There are 3 nested groupings, the coarsest first. Each group lies inside one group of the grouping before and may be the whole of it. The rows also spread widely along 10 directions, which tell nothing about the answers.
In the rows, zero is written as 128.
Some rows, each with its group in each grouping after it:
[123 110 124 123 123 174  89  86 132 146 159 109 161 155 150  84  91 162
 132  75 140 132 140 142 173 114 121 123] -> q203 q56 Zuket
[142 138 134 129 141 134  93 129 102 102 137 116 108 153 128 108 125 122
 122 160  96 108  66 108 129 116  95 125] -> q203 q184 ruv
[126 131 142  97 161 180  73 135 133 123 159 114 132 179 148 126 146 132
 165 161 128 104 128 135 178  94 145 144] -> q110 q313 sis
[132 148 153 175 160 102 114 135 115 125 100 121  91 160 168 139 146 165
 173 159 124 113  57 110 145 120  96 158] -> q47 q72 musen
[131 146 161 200 145 152 127 110 119 128 171 184 146 134 199 105 123 160
 117 125 182 117 102  99 202 113  69 131] -> q203 q348 goneb
[122 113 151  96 131 119 133 132 120 131 149  82 123 147 101 133 156 148
 148 146  94 105 120 150 125 130 143 143] -> q203 q962 mul
[209 116 113 111 146 131 136 106 131 142 140 110 154 168 111 123 124 162
 143 105 117 121 123 136 146 152 114  99] -> q203 q56 rofip
[132 171 115 194 135 118 137 113  69 116 114 149 111 126 125 151 154 145
 142 163 139 142 142  92 150 123 136 124] -> q47 q410 mezeg
[ 85 100 131 108  90 149 114 100 127 130 171  88 156 126 106  89 117 149
 110 106 117 122 164 149 142 118 149 130] -> q203 q348 mured
[202 139 125  94 140 128 128 148  92 114 122 123 117 150  93 131 146 132
 120 171  89  99 102 110  97 148 125 103] -> q47 q410 Zado
[137 109 119 161 137 153  79  89 175 127 117 113 158 169 156  83 115 164
 164 114 135 114 113 142 166 119 104 150] -> q47 q410 raf
[113 129 145  92 144 141 107 143 139 120 167 131 137 132 159 102 138  79
 106 143  89  92  78  92 144 115  82 133] -> q203 q962 piv
[150 132  90 135 149 144 101 108 141 110 126 124 145 159 102 134 151 134
 160 156 127 113 132 129 147 124 130 120] -> q110 q313 tarip
[ 97 138 117 168 141 136 134 112 117 151 131 137 128 125 129 164 152 172
 163 123 150 121 130 132 155 130 121 136] -> q110 q313 kiv
[116 111 103 103 137 182  76 108 113 147 175 112 156 138 112 109 108 150
 122 117 120 110 125 159 137 123 105 118] -> q203 q184 Bobos
[ 87 150  50 135 133 112 124 121 114 142 112 141 131  75  96 158 145  86
 110 109  96 119  92  72  91 154  89  92] -> q110 q607 buler
[169  88 126  73 110 151  97 130 139 127 139  95 145 153  91  93 107 163
 109 111 104  89  97 146  91 153 114 104] -> q110 q607 Zelo
[150 126 119 101 133 114 114 137 104 119 119  89 113 153  90 131 145 143
 145 165  89 104 108 134  95 135 140 129] -> q47 q72 Res
[ 77 141 153 166 138 114 122 132 100 138 119 121  96 130 147 142 153 157
 152 147 123 117  92 124 139 116 124 161] -> q47 q262 Mar
[156 114 119 142 124 119 164 115 159 116 162 154 184 124  96 135 185 149
 120 152 155  96 164 153 139 142 120 128] -> q110 q24 bagin
[119 123  95 140 123 105  99  96 184  99 108 103 153 148 108 101 148  99
 145 121 100 118 123 106 138 123 128 132] -> q110 q527 fodem
[127 157 111 177 125 114 133 115  68  87 141 138 115 124  80 133 153 139
 117 191 127 124 129 115 125 120 133 113] -> q203 q348 ruvum
[ 77 103 118 103 121 133 101 127 154 109 147  97 139 129  87 120 165 127
 130 163 102  84 115 161 102 117 131 150] -> q110 q24 Keraf
[ 99 133 157 131 118 141 118 111  90 161 137  91 114 145 132 147 132 191
 162  96 141 148 160 133 164 118 176 140] -> q110 q527 dugo
[ 61 111 135 176  72  89 138 110 135 107 126 116 130 100 116  97 141 148
 106 132 123 113 114 122 106 125 117 152] -> q47 q72 seno
[103 119 135 137 100 108 151 108  92 139 124  74 116 130  81 136 153 183
 153 133 116 139 183 155 122 129 192 147] -> q47 q810 kolel
[ 37 157  73 202 129 115  87 101  96  93 100 121 101 108  94 140 154 129
 155 166 126 131 102 115 113 107 129 138] -> q110 q607 buler
[ 99 127  73 167 123 151  88  97 133 100 130 140 149 126  98 113 133 132
 131 151 138 110 119 128 127 120 107 119] -> q110 q313 tarip
[177  99 165  60 126 126 127 142 182 138 135  90 140 166 160  98 133 126
 124  88  93 101  88 104 140 141 115 133] -> q110 q24 bagin
[112 123  88 141 183 153 107 101 129 168 147 102 155 147 100 169 155 180
 202 136 134 113 138 189 152 134 118 142] -> q203 q962 mul
[163 150 108 167 124  96 179  98  92 141 120 130 135 122 116 148 143 145
 133  98 129 155 147  81 153 154 124 103] -> q203 q962 mul
[ 82 129 101 108  86 132 118 104  92 124 151  93 136 109  88 103 119 108
  94 108  94 144 165  99 127 120 162 109] -> q203 q348 ruvum
[146 111 121 164 100 169  81  86 136 103 134 132 165 155 144  58  96 166
 118 117 151 124 142 130 158 115 116 126] -> q47 q410 mezeg
[152 140 110  91 128 166 103 125  77 131 161 126 153 146 108 120 135 130
 122 152 127 128 186 120 143 116 161 113] -> q47 q72 Res
[149 111 148  76 133 141 120 152 153 123 159 127 143 142 136 113 151 117
 108 141 108  83  89 120 124 131 102 128] -> q110 q24 bagin
[ 47 121  95  97 136 189  83 111 113 172 184 122 163 101 139 119 113 117
 120  98 116 119 136 133 149 114 101 128] -> q203 q962 piv
[118 125 150 139  93  88 153 127 135 115 111 119 117 116 137 103 144 117
 103 119  95 115  99  80 117 139 118 136] -> q47 q410 Zado
[155 116 114 142 137 125 120  94 170 138 133 113 160 150 146  99 116 143
 138  82 123 122 108 111 166 142  92 120] -> q203 q348 ruvum
[157 148 142  95 132 120 143 135  90 145 142 106 111 139 138 134 127 118
 115 104  94 137 121  70 152 135 136 104] -> q203 q348 ruvum
[ 70 130 115 192 122 163  80 102 114 130 149 154 148 121 162  99 114 168
 132 133 168 116 111 132 154 102  87 149] -> q47 q72 seno
[ 79 117 117 151 113 129 115  98 142 139 144 106 141 119 139 101 116 140
 126  93 118 122 107 118 148 126 102 135] -> q203 q348 mured

New rows, each followed by its group in each grouping:
[153 131  76 131 120 127 118 100 105 109 139 120 146 128  71 116 131 116
 104 138 100 121 127 118 110 140 113  95] -> q203 q184 Bobos
[ 98 103 126 193  73 113 121  88 124  82 115 109 137 127  77  83 136 188
 126 159 138 115 144 168 103 125 144 148] -> q47 q410 Zado
[125 133 140 154 104 135 114 129  86 119 137 151 117 120 157  93 106 152
  90 130 135 112  79  89 119 129  84 118] -> q47 q72 Res
[118 142 142 181 125 149 112 105  84 117 153 136 121 140 148 108 115 174
 128 138 155 131 114 118 167 112 112 127] -> q203 q348 mured
[140 126 138 173 157 151 106 101 156 136 142 151 168 165 170 109 146 167
 164 127 167 116 141 144 196 112 109 154] -> q47 q262 Mar
[140 134 116 142 145 113 103  98 124  95 111  67 119 184  91 120 154 142
 189 162 101 135 137 142 149 109 167 148] -> q203 q962 mul
[ 45 132 123 172  89 150 112  90  72 109 166 129 131 105 102 103 125 156
 107 142 148 135 161 149 138  95 151 132] -> q203 q56 Zuket
[124  97  99 109 135 171  60  99 139 113 159  85 161 163  78  95 121 159
 147 155 111  97 127 195 124 114 122 134] -> q203 q184 ruv
[203 111 105 161 140 122 141  87 138 148 115 113 153 155 115 120 106 198
 152  85 135 126  99 140 137 173  78 104] -> q203 q962 piv
[117 112 150 130 114  96 150 127 127 132 110  82  97 140 102 148 151 178
 155 128 109 112 103 137 114 145 145 139] -> q110 q313 tarip
[178 138 113 155 138  56 155 117 140 109  67  96 106 158  96 138 164 130
 159 139  83 123  90  98 111 154 130 131] -> q47 q262 Mar
[122 121 160  96 143 124 136 150 124 173 146 111 122 132 162 143 142 154
 141 113 110 101  99 120 136 139 108 144] -> q47 q72 Res
[163 107 168  99 146 153  83 142 154 107 148 122 141 183 150  81 136 141
 134 164 113  79  88 146 144 111 110 149] -> q47 q262 Mar
[138 121 119 154 136  96 128 116 143 141  90  98 107 137 134 119 125 156
 150 109  96 111  59 111 108 151  89 136] -> q47 q810 kolel
[141 111 136 115  82 102 156 100 145 120 140  98 169 140 115  91 149 128
 119 106 121 140 208 111 155 128 178 136] -> q47 q72 Res
[ 99 126 170 181  60  73 166 104 113  89 110 104 105 121 130  81 141 141
 104 125 118 143 142  84 135 118 160 153] -> q47 q810 kolel
[151 124 126 160 131  98 177 107 113 150 137 114 134 124  91 158 147 188
 140 119 133 118 130 145 128 163 119 116] -> q203 q348 goneb
[129 124 116  87 133 158 102 124 122 144 162 130 145 128 143 101 106 107
  96 100  99 105  89 103 133 129  88 103] -> q203 q56 Zuket
[183 125 169 123 147 161 119 123 120 137 159 129 151 180 150 125 144 188
 158 127 168 121 166 140 189 120 150 132] -> q110 q607 Zelo
[149 141  97 186 143 118 155 103 116 144 113 144 133 130 106 170 152 185
 162 122 154 126 130 128 145 152 114 115] -> q110 q313 kiv
[111 124 144 120 102 176 113 112  79 165 144 109 119 139 149 123  93 190
 130  71 148 149 151 115 163 122 154 117] -> q110 q313 kiv
[ 81 115 147 128 140 106 106 122 149 132 118  55 115 165 115 138 170 165
 201 155 104 113 135 171 140 105 171 188] -> q47 q72 seno
[195 109 131 128 129 126 100 114 141 124 102  93 127 180 140  87  99 178
 148 108 113 112  76 123 123 145 100 124] -> q47 q72 Res
[152 147  96 141 170 127 103 111 141 141 103 115 128 157 143 146 141 135
 178 105 121 130 103  96 159 136 115 120] -> q110 q607 buler
[158 128 104 145 136 156  96 113  77 129 123 113 122 153  82 139 118 204
 152 140 145 120 120 154 112 141 131 105] -> q110 q607 Zelo
[ 75 145  89 177 106 108 128  91 150 110 115 134 145 107 144 110 149  89
 120 103 130 148 134  67 157 112 121 137] -> q110 q24 bagin
[133 137 151 150  98 108 126 116  98  93 105 103 103 149 122  99 139 142
 129 150 109 136 129  98 131 115 161 140] -> q47 q410 Zado
[ 61 144 130 121 110 103 154 141  75 135 126 101  82  98  92 176 166 130
 131 147  98 126 128 102 108 129 165 130] -> q110 q313 tarip
[ 85 143 158 158 110  99 139 120  98 122 122  94 105 140 135 134 162 151
 159 144 125 145 160 110 158 101 179 166] -> q47 q72 seno
[135 115 142 153 126 153  70  96 138 120 122  96 131 181 140  94 108 192
 166 113 144 124 107 148 160 113 132 142] -> q110 q527 dugo
[ 92 113 181 168 115 164  80 119 135 114 154 140 131 150 189  76 111 180
 126 121 172 106  91 128 172 100  98 155] -> q110 q607 Zelo
[170  95 116  91 138 139 124 115 177 163 150 114 185 148 130 112 134 155
 139  97 122  95 139 151 139 153 103 127] -> q47 q72 Res
[115 121 122 134 128  84 173 113 115 150 123  80 119 120  78 165 162 164
 159 122  96 127 133 146 112 157 140 134] -> q203 q962 piv
[111 123 121 137  87  83 139  91 119  96 106  64 110 143  82 100 134 125
 131 115  84 146 137 115 120 122 175 131] -> q203 q56 Zuket
[ 82 122 120 124  92 136 132 111  98 116 179 125 156 101  84 114 148 120
  89 147 117 119 173 137 130 115 142 125] -> q203 q184 ruv
[ 78 146  95 193 106 108 136 104  59 118 110 115 100 101  75 142 145 168
 134 163 126 136 138 130  96 128 148 132] -> q47 q810 kolel
[117 146 107 165 106 104 161 120  96 103 133 149 130 101  90 145 171 128
 104 160 135 124 138 103 113 133 131 117] -> q110 q24 bagin
[170 108 180 114 136 126 142 145 164 133 153 146 148 147 163 108 152 144
 119 143 119  78  95 124 147 139  89 142] -> q47 q410 raf
[139 153  94  91 175 128 116 136 109 140 136 108 122 138 108 159 155  89
 150 152  74 113  99 101 127 134 111 116] -> q203 q962 piv
[103 130 116 157 117 101 155 121 108 136 125 129 124 100  95 157 160 165
 130 127 133 115 121 126 109 152 122 119] -> q110 q607 buler
[104 137  64 149 153 112  95 105 148 103 120 110 158 142  75 138 181 107
 172 193 106 108 152 153 122 112 140 149] -> q47 q72 musen
[139 117 114 133 112  74 156 114 115 104 111  81 107 134  47 136 151 152
 132 153  80 105  96 151  74 152 136 118] -> q203 q56 Zuket
[ 48 125 118 127  93 111 150 115 107 159 138 103 127  83 116 130 143 123
 112 100 103 134 157 106 119 130 148 140] -> q47 q810 kolel
[130 110 109 145 105 125 110 102  95 147  89  84 109 141 101 111  92 197
 138  89 111 135  94 136  96 152 126 119] -> q47 q262 Mar
[134 119 158 150  55  84 142  98  99 115  72  71  88 147 136  70  89 158
 108  61  98 170 112  64 125 136 164 126] -> q47 q262 Mar
[126 132 113 134 137 176  73 108 105 105 166 123 145 155 123  91 114 139
 128 156 132 114 124 136 156 102 119 121] -> q203 q348 mured
[ 99 106 140 169 112  92 141 125 167 122 116 135 129 104 134 109 147 152
 118 134 112  77  53 131  96 150  63 149] -> q47 q410 Zado
[110 116 151 145 160 135 113 131 164 129 153 138 148 143 145 138 174 164
 162 154 149  82 107 162 156 122 103 154] -> q110 q607 buler
[111 127 122 126 165 124 146 132 131 191 137 131 140 117 137 176 160 159
 158 107 122 105 114 141 139 151 101 139] -> q47 q262 Mar
[ 54 141  42 143 137 131  95  84 107 140 122  76 134 114  58 149 137 118
 160 128  94 141 152 139 117 121 154 123] -> q203 q348 goneb
[ 84 133 107 143 118 117  81  91 144  98 109  70 115 155 126  82 116  98
 145 118  87 140 105  92 150 100 141 143] -> q203 q348 goneb
[ 99 128 110 131 118  94 152 100 118 120 129  75 134 130  69 143 171 128
 158 141  94 140 177 138 132 128 175 141] -> q203 q962 piv
[112 130 155 112 101  76 179 143 121  99 155 127 124 100 104 122 176  81
  83 162  80 100 113  87 111 137 118 129] -> q203 q962 piv
[114 117  74 137 110 130 105  84 158 142 104 103 160 123 123  96 115 119
 134  75 102 135 137 102 133 139 118 122] -> q47 q410 Zado
[140 119 102  90 123  95 114 107 134  95 106  38 121 171  54 116 155 108
 165 152  55 128 138 134 109 125 181 136] -> q203 q962 mul
[186 131 109 122 166 165 109 133  87 137 145 134 141 154  82 158 149 188
 155 187 132  91 134 177 116 144 123 112] -> q47 q410 mezeg
[116 105 142 153 146 121 138 119 169 155 156 142 148 122 163 122 133 162
 130 103 131  84  54 145 143 145  45 136] -> q203 q56 rofip
[127 144 129 108 155 175  95 145  59 155 164 135 127 140 127 152 135 169
 141 168 138 111 134 146 136 115 130 126] -> q47 q72 musen
[133 118 106 164 101  77 179  91 121 151 108  93 126 109  86 140 125 175
 126  77 112 137 120 116 110 172 118 109] -> q203 q348 goneb
[ 95 129 117 194 127  88 162 107 183 123 126 157 155 102 151 133 177 124
 130 118 145 110 102 102 150 137  78 148] -> q110 q24 bagin
[157 101 144 104  89  77 192 120 162 140 124 105 155 115 101 121 163 133
 109  97  92 110 153 113 113 169 138 126] -> q47 q410 Zado
[149 128 166 100 156 141 114 127 105 145 142  82 103 180 140 135 129 170
 169 125 108 121 105 144 157 117 146 138] -> q203 q56 Zuket
[167 135  81 151 143 104 139  96 159 143  93 119 154 136 121 132 146 126
 156  98 108 129 126  97 139 157 108 119] -> q47 q410 Zado
[104 106 172 155 111  70 181 113 167 115 150 109 138 129 121 125 182 148
 137 137 119 103 128 150 147 130 130 158] -> q203 q56 rofip
[ 66 124 143 181  83  87 110 106 129  71  95  85  95 138 111  90 143 138
 136 143 114 130 106 106 121 106 155 157] -> q110 q607 Zelo
[149 132 121 151 145 163  78 118 120 124 136 150 136 149 140 112 109 167
 131 132 144 101  75 123 137 128  80 112] -> q110 q527 fodem
[124 120 137 109 121 179 100 111  93 156 180 122 146 134 146 105 100 156
 105  93 133 128 134 126 161 122 112 114] -> q203 q184 Bobos
